The first 10 rows are patterns. Each new row is the sum of 3 different patterns, raised or lowered, with some noise. Before adding, each is slid sideways (what falls off one end comes back at the other) and multiplied by a number that may be negative. Names go in the order of the patterns.
Known rows, each followed by the names of its patterns:
[  5 -14  -3 -10  -9 -14  14  -1 -10   2  -6  12  13  13  10 -10   3  -8
 -11  14  -5 -11   2   4  -6  14  -9  -7  -1  -5 -10   5  12  10  13   8
  -9   8   9   0 -12  11  -2 -13] : (4)
[  3  10  12  -6 -12  -7  -8   4   2 -10  -7   5  -8   0   8  -7  -9   1
  13   1  12  -1   5   8   9  -7   9 -11  11 -11 -13   3   3  -2   5   6
   8 -11  13  -5   4 -14  -5  -7] : (5)
[ 14 -12  -3  -6   7 -10  -6 -10  -1  -4  13  -8  -5   5   0   7   0  11
   3 -12  14   1 -13 -10  14   6  11  -8 -14  -4   0   5   9  -4  -3  -4
  -5  11 -11   1   8  -9 -10  14] : (9)
[-13  11  12  14 -12   5  -8   3  -2  -9   2  13   2  -4 -15   5   2  -1
   5  14   0   3   0  14  -8  14 -11  -1   4   7  12   9   6  -5   9 -14
  -9 -12  -3   2  -9   3  -1   6] : (0)
[-14  12   6  -5   5 -13   1  -7 -10   4  -1  -4  -3  -5  -5  -2   7  -2
   7   9   6  -6  10   1  -4 -10  -7  -8   0   4  -5  -5  -4  -7   0  10
  12  14 -12   2   3   6  -2   6] : (2)
[ -8   5  12  -9  -1 -10  14  12   2   7  -4  -5  12   3   2  -8  11   8
  -8 -13  -7   9   2   2   7  -7  14  -3   0 -13  -1  -4  -5  -8   8 -14
  -8   9 -10   5 -13  14   1  -9] : (7)
[ -1 -14   4   3 -13   9   5   4   6   3 -12  -2  -2   7 -11   9  -3  -5
   0  -7  -6  -6   0  11  10  -1   5  -7 -11   1 -13  -7 -15   1  -5  -7
   4   7  -4  13  -5   2  12  10] : (8)
[  1  -7 -11   6   5   9   4   0 -15  12  11  -1  -4 -10  -2  -3  11  12
   1  15   0   0   0   5  13  -3  -5  10  -4   2  -9  -7  15 -12   3  -5
 -10 -14 -13  12   3  12  -8   2] : (3)
[ 14   8   6 -10  11  -7  -7 -11  -5 -12   0  -3   6 -13   8 -14 -13   6
   9   0   4 -12   7 -13  -3   0  12 -11   6  -5  -8  -7  -8  -5   7   0
  13  12   9  -2 -12  -9  -2  13] : (6)
[ 11   6 -10  13 -10  -1  12   7   3  -9 -14  -7  10  -2 -14   0   8 -10
   8   9   7 -14 -11  12  -9   0  10  -6  -8   7 -10  -6  -6  -8  14  -3
 -11  -9  -9   6  13  -8   1  14] : (1)

New rows, each followed by the names of its patterns:
[ -1   8  12   6  -8  19   2  24  11   5  11  -4  -8  -1 -21   3 -15  -9
   7  -8 -11   2 -10 -23   0  27  11  11  -6  10 -11 -17 -13   9  -4  15
  -3  -9 -21   2   7  17  10  16] : (2) (3) (6)
[ 20   1   1  -3 -20  -4  13  26  12  -1   4  17   2   3  -7   1   1  -8
  13   5   5  11   1  12  -4  14 -11  30  -5   5  -5  16   8   5 -12   1
  12  20  -9  -4  -1  12  22  20] : (7) (3) (6)
[-27 -36 -30 -13 -51 -17   3 -18  -6 -35 -25 -23 -31 -15 -32   8 -26 -18
 -26  -3 -13 -19 -14  -3 -16   0  -3 -28 -43  -7 -25 -26 -49 -16 -13 -22
 -20   2 -32  11 -19 -11 -13  -5] : (7) (8) (6)
[ -6  -7  -1 -12 -18  -9  -3  -8  -3   7   7   1   4  -9   2  18   2 -18
  -2 -10 -20   2  -9  -5  -5 -15 -15  16  -5 -10  -3 -12   8  13   4   7
 -24 -12  -9  -9   9   4 -12 -18] : (4) (5) (6)
[-16  -4 -16  13 -11   0 -22   2  -1   7  15  -8 -22  -9 -10  -5  -5  15
   2 -11  -5  -2  -2   6   9 -15 -30  18 -19   2 -24 -13 -17  -4   2   0
 -32   2  -2 -23  -4 -29   5  -3] : (9) (7) (8)
[  0  -9   7   4 -20   1   0 -12  22  10 -10 -24  -6 -13   1  -4 -25 -11
   1   9  -2 -10  17  10 -21  19  18 -26   0 -19  25 -37  -3  -8  17  -6
   3  -6 -17   1 -11   4   2   6] : (5) (9) (7)
[ -3 -23 -35   4 -16   3  -3 -17  17 -18  -9 -14  15   9 -25 -13 -28  -4
 -12 -15 -28 -15 -22 -11 -31 -11 -18 -14 -20 -35 -14 -25  21  -7 -14 -36
  -9 -13 -32 -12 -21   4   0 -18] : (7) (8) (3)
[-18   0 -13  -5   8 -34  -3   0 -13   4 -16 -19  -6   7  -8   2 -28 -19
 -17 -12 -20 -11 -12   8  12 -12 -13  12 -18 -24 -15  -1 -10 -19   4 -19
 -12 -11 -22 -30  11  -8 -19  -4] : (4) (9) (8)
[ -8 -12 -21 -17 -24  -3 -22 -23 -38 -40 -27 -44 -14 -28   3   7 -16  -8
 -21 -21 -24 -23 -35  -1 -22 -35 -39   4 -23 -31 -26 -28  -8  -7 -50 -19
 -17   9 -23  -9   4 -37 -22 -27] : (4) (0) (3)
[ 21  -8  -8  -9  37 -12  17   1  22  -2  -9 -10  16  19  27   7  -2  19
  11  11  15  21   5  14  16 -11  15  10   8 -10 -19  -3  19  -3  19   0
  21  13 -19  27   6  14  19   8] : (7) (3) (6)
[  2   8  11 -11 -25 -18 -16 -12  -5 -10 -19   3   3  19 -18 -13 -10 -27
 -28  12 -21  -7  -7 -18 -10  -7   0 -16 -17  11 -16 -12  -5 -15 -22   6
 -11  10 -21   3  -5  -6 -25  -8] : (9) (8) (6)
[-23  20  -8 -34 -33   0  23 -17   8 -19  -1   8   0   6  10  -6  -6   1
  15 -15 -11   7 -30 -25 -25   6  -5  -7   0  -5  -6   2  12 -28   1  -3
  -9 -11 -14 -10 -17  14 -12   7] : (5) (7) (1)
[ -6 -10  23   3   0   1   1   8  -1 -15   6   6   4  -8  -1  25 -15   7
 -11  17   9  -8   6   9  -9   1  -2  -2   9   7 -29 -11  -1   6   4   6
  -9  -1 -12   6 -25  -7  -3 -10] : (9) (0) (3)
[ 22  13  29   8   3  18  11  20  34  -8  16   6   7  -6   3   4  31  20
   2  11   0  14   9  17  17  34  21   8 -20  23   8  16  30   5  22 -12
  48  17  -3   5  12  15   6  13] : (7) (3) (6)
[ 26   3  23   9   7  20  -3   5   2  19  25 -13 -17   9  21  -2   2   8
   5  11  14   9 -13  -2  -8   0   0  27 -18  -4  21  -2   0  13   5  -5
  -7   7  30   4  10  12 -16  23] : (2) (7) (1)
[ -7   8 -22   4   1  -1  27  -3 -11   2  -9  15  21  16  24   4  11  10
   9  19   6  -4  24  31   1   4 -29   1   6  -7  -9  14   1 -13  14   1
  15  -9   2  24  -1   6  12  17] : (2) (7) (1)
[  8  -4 -12  15   9   4  -6 -15  -7  -5  14  13  19  10  -2   3  19   7
   8   6 -13 -10   3  -2  -5 -12   1 -27  18  -2 -21  -6 -16  15  17  28
   0 -18   3 -23 -19  12  -4  -7] : (4) (5) (3)
[-16  -4   2 -13  -7  -9 -11 -30 -21  -5   7 -11   6 -15 -19 -18 -18 -26
 -14  -2  -7 -19 -14 -10 -30  -8 -26 -38 -10   3 -23  -9 -18 -18 -29  -7
   7  10 -18  -6  -9  -7 -11 -20] : (5) (2) (6)
[ 12   1   6 -15  22   5  20   3   8   0 -13   7   5 -15  15   5  12  24
   7  -8   0 -10   0  13  28  -1   1  -8   9 -12 -11  -9  11   3  12   1
  -1 -10  12 -11 -12   4  14  -7] : (9) (8) (6)
[ 0 30  9 27 16  7 15 33 14 22 19 25 14 28 15 14  5 24 16 17  6 39 15 10
 -3 -8 18  1  6 22  0  5 23 39 -9 -5 14 43 32 22 13 15 10 33] : (5) (9) (7)
[ 11   5  18   2   1  20  23  -7 -15 -11  22   4  14 -10  19  29   1   7
  10  13  18  -1  16  -2   9   6  -2  -7   7  -8  12  -7  17  14  12  -7
 -10 -14   6  17  -9  15  30  16] : (0) (7) (1)
[24 13  7 23 44 30 30 30 29 30 13 29 26 22 22 33 25 29  6 21 30 16  3 42
 37  7 27 22 35 -2  8 22 16 28 53 11 16 31  6 25 11 21 30  9] : (9) (8) (1)
[ -8 -29 -23 -14   8   6 -16   1 -12 -15   2 -12  -1  -3  -9   7 -17 -19
 -26  10   0   3  -4 -16   4 -11 -12 -20 -13 -19 -10  -6   4 -18  -8  13
 -22 -10  -2   8 -21 -11 -28   5] : (9) (7) (8)
[-14 -24   7   4  28   3  10  20   7  -7   5  -8  18  -6   0   0   1   5
 -18 -10  16 -28  -3  15  -2  -8  -4  11  14  19   6   0  -2 -15   5   1
  -1   2   3   4  -4   3  19  17] : (9) (0) (3)
[ -9   1 -15 -34   0  11   1  -9   5 -18  -8 -11  11 -20  -8   1  -6   0
   4   5   6   3   4   2  16  -1  -9 -21  16  -4 -11 -20  32   5  11 -18
  19  -3   2   1   9  13  11 -22] : (0) (6) (1)
[  9 -10 -27   1 -11  -2   2 -21  -9  14 -25 -10 -24   4  22  -8 -11 -14
  -3  -5   0 -11 -15  11  -1   8  -3   4 -22  -7  -8  11   0   3  -9 -21
  -4   6  -2 -15   8 -20   8  15] : (5) (7) (1)
[-29   3  -5 -11  -6  14   9 -33 -19 -25   0 -24 -20 -25  -4 -16  19  -3
   0 -12 -21  11 -12   6  10 -25 -10 -11 -38 -13  -3 -11   7 -15 -32  -6
 -25  -5  14 -24   2  -3   3  14] : (9) (2) (1)
[  7  -2 -19   5 -27  -1 -10 -20   0  12  -7 -38  -6 -23  -1 -17 -14 -15
 -22 -11   1 -14  -6  -9 -17  -9 -15  -6  13   4 -36 -29 -13  -6   0 -32
  -4  -5   3   0 -13 -21   5 -17] : (9) (2) (7)
[ 15 -13 -10   4   5   9   0 -24   7  14  -1 -13  -7 -14  -1  -6   8   1
  -6   3  13 -22   8   8  -6  18  -3   0   4 -12  -8   2   8  20  -4   3
   2 -21 -11 -16  13 -18  -7  18] : (7) (6) (1)
[ 16 -13   6   7 -15   5  -1  -5 -27 -14 -22  -5  15  18   3  11 -21  -7
   9   7  10 -30  20   4 -10  19  20  -6  -1   6  -2  -4   2  23 -11   7
  -5  -6  -3  -4   8  -9   0  -5] : (9) (8) (6)
[  4  -8 -21 -10   3  10   4 -10  -3 -12 -10  -3  -6  -6 -15 -10  -7   7
  -3  -4 -21 -15 -18 -15  13   2   2   2  12  -8   0  -8  -5 -12  -4   6
 -15 -19  -9   8  -4   1  -9   7] : (9) (0) (8)
[  1  40  32  31  11  -7   4   7  30  37   7  11  11  23  -2  -2   7  30
   4   8   2  12 -11  15  -2   9  26  28  14  21   5  19   1  28  27  18
  16   4  27   1   6  12  10  13] : (7) (3) (6)
[28  9  9 -5 11 18 35 24  7  9 19  2 25 37 25 15  9 16 21 19 12 -6 12 15
 11  4 18  4 39  8  0  2 19 24 28  2 18 23 17 18 21 10 10 18] : (9) (6) (1)
[  7  -2  -8  25   6   7  -1  -7  -6   4  11   0   4 -21  -8 -11   5  18
  -4 -11   9 -19 -13  -1  -4 -13   5  11  10  -2   8   6   7  22  -4  22
   3  25 -18 -19   4   4   0   3] : (4) (5) (8)
[ -6 -12 -21  -7 -33 -16   5 -22   2   7   0 -11 -12  -7  -6  -8   6  -1
   2  15 -11   3 -20   0  -1 -27  -6   0 -22  -8   1 -18 -25  11   4  -4
 -18  -4 -23 -20 -13 -12 -15   2] : (5) (8) (6)
[16 19 -4 17 14 13  9 28 15  7 10 18 16  7 11 15 24 20 19 16 -2 17 -6  1
 -4  6 -1  6 22 17  9 19 -1 14 26 31  0 17 19 21  0 20  8 16] : (2) (8) (6)
[-23   7   2  -5  -6  10 -14   3   2  20 -12   8  10 -14  -9  11 -14   3
  -9   6  -2 -11 -13  10  -7 -14 -11  -2   9  12 -15  -5  -2  -1   3 -11
  21   2   3  -2   3  -5 -17 -18] : (2) (6) (1)
[-31  19 -21   8  -5   2   0 -21  -6 -12   0 -19  -2  -1  14  -7 -18 -11
  -7  -9   4  -3 -24 -18 -12  18  -5  11 -16 -10   5 -13 -17  -1  -9   7
 -28  -9   2 -16 -12  -4   5   7] : (5) (0) (3)
[-19  16  24   6  21   9  14   2  14  -2  16   2 -11  15   7   1  -2  -2
 -13  16  22  12  -7  21  -1  11   9  18  14  22  -1  14 -21   5   8  24
  -7  13  11  24  19  12 -13   6] : (5) (0) (7)
[-24 -32  -6  -1 -36 -16 -26 -23 -29  -4 -12  -1 -28  -5 -11   6  -5 -19
 -28  -1   1  -2 -22   3 -31   7  -9  -8 -16 -26 -20  -6 -31   8 -32 -13
 -25 -22  -3   0  -2 -18  -7 -12] : (0) (2) (6)
[ 11  18  -7   2 -10   2  23  -8   9 -17  -6  13  14  13  15  -9  -2   9
 -25  -5 -10 -14 -13  -2   8  10  -3   7  12  21  23   1  -7 -10  11  -5
 -18   2  14  -6  -3   0 -16   0] : (9) (0) (8)
[  8 -22  -1 -13  -2  -2   9 -30  -6  -2  -5  -1   3  -8   5   0   8  -8
   7 -14   8  -3  -6  11 -17 -20  -6  -9   1  -8  10 -10 -11  -3  -1 -10
 -14 -10 -22   7 -11  12  17  26] : (4) (0) (2)
[-14  12 -21  -6  12   0   8 -16  18  -2 -16   9   3  -9  -4  -7 -11 -13
  -6 -31 -14 -10 -14 -14   4  -2  -2 -15  18  -4 -10   5  -3 -12   5 -19
 -15 -32 -22  14  -1 -15 -17 -16] : (5) (2) (1)
[ -6  -4 -15  -1 -15  -7 -32  11  21 -21 -13  -1  -9   7 -28  15 -11   9
  -9  16  -5  -5  -7  -5  11  -5 -10   5  -4 -23 -28 -22   5  -2  12 -23
 -29  -5  -2  23 -16   7  -4  -9] : (8) (3) (6)
[  7  16  -5  18 -30  -1   2   1  -7   4  16  -8  18  -1  17   0 -18   1
   9   2  21   9  -6 -10  12  25   5   8   6   5   2  19   5  18  18  10
  -4   3  20  26  -7  14  13  10] : (5) (3) (1)
[-33 -11  -8 -31 -32 -21 -32 -11 -12   0 -30 -18 -24 -17 -22 -37 -28 -31
  -8  -9 -17   6  -6 -18 -27 -15 -19 -22 -33   3 -42 -29 -34  13 -21   2
 -15 -18 -26  -5 -18 -16 -14 -13] : (5) (0) (2)
[ -2  -5  -6 -19  -3   8 -11 -20  -3  -6  -5 -12  20  11  11 -26  -8  -5
   1   8  -9 -16  23 -13  -8 -39 -12   5 -25  -7   6 -30 -26 -14   6  -5
   6 -12  -8 -10 -15  -4  15  -5] : (0) (7) (3)
